The rows of a group lie close to one hidden flat surface of 10 dimensions, which passes through zero. Surfaces can cross.
In the rows, 128 means zero.
Some rows, each with its group after it:
[131  82 117 162 158 132  91  83 101 103 135 141 136]
z_328
[127 122 119 104 171 100 199 102 125 116 147 104  95]
z_978
[162 133 122 140  97 133  79 154 159 141 154 152 143]
z_552
[120  87 137 127  87 133  67 130 159 135  97 136 136]
z_261
[148  60 141 140  69 131 146 121 116 133 123 103 126]
z_431
[115 100 130 147 139 198  97 164 135 160 112 108 202]
z_552
[125 122 136 142 146 140 101 100 125  90 134  90  83]
z_443
[126 118 110 125 147 138 159 163 141  79 182  84  95]
z_328
[138 133 108 152 126  91 152 121  46  62 120 118 151]
z_574
[150 113 161 103 137 113 148  70 172 117 144 129 144]
z_574
[107 103 113 145 126  91  99  67 131  63 127 138 120]
z_768
[ 93 114 147 132 152 173 147 108  77  90 115 100 135]
z_768
[117 127 157 121  97 175 107 135  80  66 147 129 102]
z_431
[166 132 130 111 119  95 113 168  84 152 101 150  87]
z_536
[154 136 149  71  87 164 129 147  92  82 178 145  83]
z_261
[132 109 123  75 154 191 151 138  96  95 143  85 178]
z_261
[148 103 126 130 179  91  86 126 176 156 102 125 129]
z_261
[128 112 145 168 124 199  48 126 157 125 134 107 176]
z_768
[123 145 124 187 135 111 126  58 117  65 145  86 103]
z_552
[160 163 168 166  66 140 136 172  82 133 151 179 132]
z_574
[157 142 129 165 103 176  89 129 110 123 169 161 190]
z_978
[191 115 183 112 130 138 122 136 114 113 128  92 139]
z_536
[106 140 108  97 126 160 115 166 129 144 129 116  84]
z_574
[122 196 169 180 154 150  63 113 157 145 110 134 134]
z_443
[110 160 129 129  94  98 116 124 106 118 100 172 133]
z_978
[135 145 111 136  86 153  54 111 167 106 135 114 186]
z_431
[142 178 157 146 169 146 108 118  53 157 103 155  96]
z_552
[167 122 122 100 164 134  84  95 107 147 124 168 170]
z_768
[138 113 116 132 167 135 127 126 125 135 113 113 191]
z_261
[120 184 123  80 163 165 117 129 149 125 137  93  95]
z_431
[ 97  93 136 126  91 135 151  81 160  96 140 130 172]
z_574
[167 159 120  92 132  97  82  61 142 141  89 125 181]
z_328
[148  58 155 160 195  93 107 134 105 140 119 184 116]
z_431
[145  95 161 141 137 117 152 177 125 134 164 189 111]
z_261
[113 144 169 186 156 136 144 105 113 150 110 138 135]
z_536
[130 125 161 119 156 174  78  83 151  97 135 115 153]
z_978
[116 145 154 129 193 150 117 144 126 161 100 120 107]
z_552
[170 135 111 174 190  69 173  82 145  94 164  87 145]
z_431
[114 129 174 127  82 156 121  81  90 120 123 180 131]
z_768
[136 105 127 174 154 130 144 181 119 181 126 157 163]
z_574
[120  88 119 114 132 130 128 157 124 192 107 182 146]
z_768
[155 125 113 127 112 156 119  88  97 135 150 114 104]
z_978
[146 169  97 159  62 100 137 149 106 132 117 136 212]
z_536
[132 106  99 131 142 124 107 107  85 139 105 142 150]
z_328
[178 175 126 123  95  95 106 137  81 113  99 108 130]
z_536
[125 125 131 117 134 110  81 126 140 129 102 113  52]
z_536
[134 103 160  78 108 124 150 153 140 156  88  95  94]
z_536
[185 175 118 152 149 140  67 114  67 155 122 126 107]
z_552
[114  60 139  69 109 160 168 160 159 132 151 129 129]
z_536
[136  94 138 185  75 120 113  81 148 143 109  97 149]
z_431
[149 165 162 122 133  79 129 101 129 120  90 114 122]
z_443
[131 113 124 134 145 158 114 123 183 187 131 151 213]
z_431
[104 146  87 174 124  99 144 160  82 115 113 108  83]
z_328
[129 129 158 105 111 140 171  69 117  79 159 137 153]
z_768
[108  87 111 107  85 121 119 147 119 104 128 151 108]
z_768
[108 147 159 180 122 125 120  88 145 152 127 159  94]
z_261
[ 85  81 114 159 180 151 152 125 177 148 136  98 133]
z_328
[117 119 130 110 136 149 137 149 112 137 121 105  77]
z_552
[132 128  96 125 104 110 112 145 172 142 147 122  91]
z_978
[117 138 147 128 161 144 164 162 119 107 156 114  85]
z_552
[129 130 111 133 112 130  71  96 123 129  75 100 177]
z_552
[126 127 139 158 181  96 151  97 155 174 118 157 133]
z_261
[136 114  56 138 176 134  95 132  79 150 136 118  53]
z_443
[114 105 125 156 100 134 156 174 132  80 177 138 140]
z_431
[ 92 148 147 107 137  98 156 229 153 103 122 155 118]
z_978
[181 159 155 140 147 117 128 105 107  59 153  92 144]
z_443
[117 138 143 148 135  97 178 133 142 131 141 131  92]
z_574
[118 146 119 175 181 164  70 118 121 138 116 115 137]
z_574
[120 115 155 147 172 121 143 125 140  97 107  91 183]
z_978
[ 98 127 179 139 140 176 134 146 142 163 125 122  69]
z_768
[133 147 139 178 100 146  83 152 125  99 133 141 192]
z_978
[ 85 118 139 155  59 117 103 107 139 157  70 152 149]
z_328
[131 165 108 128 140  99 118  83 116 200  81 178 176]
z_574
[ 93 122 110 167 148 117 114 130 164 164  63  64 142]
z_768
[140 168  98 116 115  59 155 174  97 116 110 137 124]
z_978
[ 96 102 129  71 132 161 170 137  96 163  91 120 135]
z_261
[154 171  68 119 106 110  88 119  92 114 100  98 173]
z_328
[115 118 157 155 156 183 154 141  84 120 143 138 169]
z_261
[132 151  95 157  88 110 122 164 100 112 126 123 135]
z_328
[147  98 194 147 136 109 189 146 123 140 119 125 132]
z_443
[131  94  99 128  76 117 130 129 101 128 123 146 161]
z_443
[167 150 143 135 152  61 159  96 120 131 101 125 158]
z_443
[ 77 152 141 153 119  94 161 122 102 115  96 121  40]
z_431
[111 143 148 124 103  81 148 119 145 114 123 185 149]
z_552
[ 67 168 153 178 116 147 161 147 132 131 111  90  74]
z_536
[117 182 144 167 134 148 142 116 125 117 154 163 193]
z_443
[102 142 134 168 112 104 152 168 109 158 105 162 120]
z_978
[152 126 139 137 151 100  48 128 145 132  98 126  91]
z_261
[140  90 137 123 149 171 163 156 151 153 190 139 115]
z_552
[131  84 115 174 123 126 155 118 116 113 157 131 162]
z_443
[ 97 128 152 118 175 160 125  60 102 137  89 116 121]
z_328
[114  93 174 111 110 142 171 103  77 142 103 170 152]
z_536
[168 137 169  94 106 154  91 122  94  64 132  77  95]
z_536
[170 149 122 205 172 126 155 129 167 180 157  71 135]
z_431
[154 151 125  89  83 145 142 179 102 142 137 148 159]
z_328
[128  62 117  61 166 128 201 162 143 134 149 112 129]
z_574
[159 133 159 144 107  78 161 101  59 113 105 161 150]
z_574
[156 138 114 141 179 103 175 134 128 142 166 157 157]
z_768
[153  83  85 138 120 101  97 115  95 170  94 136 133]
z_443

New rows. What belongs after each?
[101  74 145 161  93 172 141 105 108 185 103 133 127]
z_978
[119 113 124 170 123 101 159 146 157 107 137 134 218]
z_978
[155 118 148  85 102 130 137 100  59  65 122 104 103]
z_443
[154 118 103  82 192  85 142 146 167 162 104  83 111]
z_978
[116  99 150 118 155 136 193 130  92 163 103 142 162]
z_978
[117 140  91 131  81 128 135 163 107 109 140 136 148]
z_574
[147 106 119 124 102 100 192 102 119 132 168 182 174]
z_552
[155 107 136 141 164 202  99 124 145 120 181 101 151]
z_552
[121 159 137 163 160 112 106 109 166  98 145 131 133]
z_978
[183 121 105 128 128  92  97 120  94 159  97 137 157]
z_443
[ 95 151 159 129  66 115 137 134 193 116 118 109  99]
z_328
[127 150 116  90  87  99  90  81 121 110 103 159 132]
z_978
[108 109 129 111 132  83 210 118 137 148 127 168 142]
z_552
[131 154 142 110 123  83 146 153 157 124 143 179 124]
z_552
[126 179 126 141 149 129 108 103 156 103 124  62 113]
z_536
[103 169 126 169 178 131  93  92 183 113 139 109 112]
z_443
[127  92  71  74 132 145 101 135 154 181 126 146 152]
z_443
[133 135 103 176 131 127 105 130 162 183 152 132  65]
z_978
[128 161 140 135 182 154 131  89 142 134 150 150 186]
z_443
[127 147 111 165 127  77  78 151 174 142  88 111 129]
z_978
[ 91  77 115 149  89 119 138  97 124  93 126 114 108]
z_443
[130 124 157  63 139 153 166 134 105 101 157 149 111]
z_552
[136  97 157 181 111  98 107  81  81  79 111 121  93]
z_431
[102  98  91 186 110 100 113 158 105 133 111 171 159]
z_768
[141 116  67 121 179 104 107 174 104 104 128  97 120]
z_768
[ 81 119 124  89 106 121 110 103 154  65 123 132 117]
z_431
[107 106 166 126 163 205 132 129  75 115 117 120 157]
z_261
[158 144 149 170 136  97 151  91  79  97 124 129 155]
z_443
[152 154 117 132 156 121 103 112 103 138 115 109  98]
z_552
[165  89 117  82 114 114 121 158 121 138 120 102  82]
z_431
[127 124 144 140 128 130 113 138 175 140 127 120 135]
z_443
[119 133 152 112  87 102 149 152 199 133 135 129 104]
z_328
[111 168 167 154  85 143 103 114 126 117 112 111  77]
z_768
[ 97  85  82 165 116 132 108 137 131 118 142 109  76]
z_443
[132 129 149 128 100 144 156 188  96 158 121 140 121]
z_536
[133 154 164 147 107 191 117 137 148  96 171 112 165]
z_328
[ 57 102 165 124  95 137 171 137 134 139 113 192 136]
z_978
[ 99 111 111 186 100 105 169  79 137 177 134 169 130]
z_978
[139 143  96  73 117  98 103 130 173 116 143 132  99]
z_978
[150 135 120 126  49 167 155 181 101 143 151  90 126]
z_431
[140 158 159 110 144  86 146 146 182 147 131 124  63]
z_328
[118 153 136 136  98 105 131 136  87 127  98 179 172]
z_978
[123 152 169  96  57 166 129 167 111 172 127 178  84]
z_574
[170 142 147 108 130 104 101 109  84  76 120 102  83]
z_536
[116 164 103 176  97 168 124 168 148 179 145 117 140]
z_261
[132 137 140 161 143 125 115 135 188 134 149 117 128]
z_328
[104  87  73 123 147 201  80 124 156 157 167 148 158]
z_443
[157 146 129  55 133  94  94  94 171  91 129 138 155]
z_552
[127  84 139  80 150 198 117 148 171 155 132  87 160]
z_768
[116  85  98 109  90 120 142  88 100 166  76 123 166]
z_552
[109 188 138 155  86 120 127 104  94 142 112 167 117]
z_574
[ 75 127 128 130 152 188 124 102 148 125 139 121 123]
z_574
[117  97 148 106 122 159 157 129 106 129 148 171 141]
z_768
[114 100 168 153 101 153  89  88  97  93 110 134 115]
z_431
[143 110 149  85  69 130 134  71 130 144 143 200 171]
z_261
[ 87 133 144 183 105 116 108 138 177 175  88 112  87]
z_768
[119 101 129 171 125 187 121 118  98 139 134 101 138]
z_552
[139  74 147 113 129 136 116 168 163  66 174 117 109]
z_261
[161 162 148 169 147 157 106 146 150 146 167 128 141]
z_768
[106  82 128 138 100 124 180 147  91 142 122 150 119]
z_443
[139  65 100 110 129 135 107 113 151 158 124 125 155]
z_443
[127 100 107 171 144 125 135 121 106  76 168 124 131]
z_328
[115 174 131 122 110 163 120 104 172 180 149 169 149]
z_574
[148 180 121  92  57 158 161 105  70 113 127  74 129]
z_431
[ 99 115 172 125  59 164  79 127  99 135 110 185  71]
z_768
[135 101 154 110 117 167 131 126 104 115 136 131 141]
z_443
[214 137 102  86 178  75 132  96  99 122 129  96 132]
z_431
[ 76 191 118 177 102 133 126 127 148 108 146 156 151]
z_443
[145 151  98 129  83 111 143 206 129 126 157 130 110]
z_574
[111 121 131 163 124  82  92  92 170 100 107 108  99]
z_261
[135 141 141 185 182 139 135 186 105 181 143 159  89]
z_328
[140 122 132 145  69 100 106 172  99 110 139 164  73]
z_328
[149 101 114  84 157 172 143 166 128 132 173 119 124]
z_443
[192 105 138 117 158 167 107 182  87 104 182 146 143]
z_431
[ 97 101 139  82 124 122 189 106 126 120 130 144 122]
z_978
[140  94  95 152 182 134 155 162 133 146 166 131 145]
z_328
[129 170 113 132  97  88 119 152 126  55 134 110 131]
z_552
[119 130 125 109 173 105 113 117 171 146  91 108 140]
z_552
[154 105 139 134 139 183 116 154 117 104 147  63 129]
z_978
[121 129 113 142 170 148 143 101  68 139  96  77 108]
z_552
[119 150 125 128  96  83  69  94 173  82 105 112 110]
z_552
[155 127 128 187  92 100 150 181  74 164 116 115  69]
z_431
[131 111 134 100  96 102 162 108 172  97 149 130 155]
z_328
[ 62 130 178 114 132 124 106 151 189  84 104 151 135]
z_978
[160 101  62 101 152 101 101 148 171 140 135  93 147]
z_328
[142 127 152 171 147 110  79 148 153 105 144 130  76]
z_261
[ 58 143 101 115 161 115 162 133 157 180 107 149  68]
z_443
[152 111  97 130 112  64  84  79  98 114  78  95  83]
z_443
[137 145 137 191 134 156 119 204 167 127 169  91 108]
z_536
[107 126 120  80 155 197 138 149  85 144 109  95 113]
z_328
[147 141 129 107 158  98 128 108 159 182  81 102 141]
z_536
[127 124  87 146 109 121  70 158  62  96 103 135 132]
z_768
[ 97 128 102 197 112 132  85 128 114  82 118 102 143]
z_574
[133 156 150 157 125 104 110 117 162 178 116 156  96]
z_768
[114 152 136 142 109 106 122  90 120 144  92 161 167]
z_443
[163 108 137 134  69 129 134 152  92  71 151 110 143]
z_443
[120 117 111 120  61 132  46 128 169  85 120 106 132]
z_431
[141 131 162 122 131 146 152 135 142 124 147 141 184]
z_443
[100 150 145  89 132 123 147  59  83 126  71 123 124]
z_328
[132 104 152 135 119 139 120 118 111 160 102 149 153]
z_443
[123  81 128 139 122 130 183 114 173  98 173  97 152]
z_431
[ 63 146  92 178 157 145 177 125 141 149 106  74 169]
z_328
[147 136 112 125 113 118 121 162 127  90 141 101 143]
z_978
[156 148 146 158  93 155  71 115 108 126 115 133 185]
z_536
[132 170 172 145 103 125 121 125 110  87 156 197 145]
z_552
[122 177  85 140 182 130 107 111 105 125 123 113 133]
z_574
[134 124 165 127 134 142 152 110 101 153 153 182  70]
z_552
[150 131 112  96 114  83 156 154 147 130 139 133 123]
z_328
[150 117 114 127 169 151 118 173 109 109 176 142 118]
z_768
[ 88  89 152 190 106 110 137 103 143 104 112 124 132]
z_574
[129 118 106 109 205  90 180  86 107 103 128 119 149]
z_768
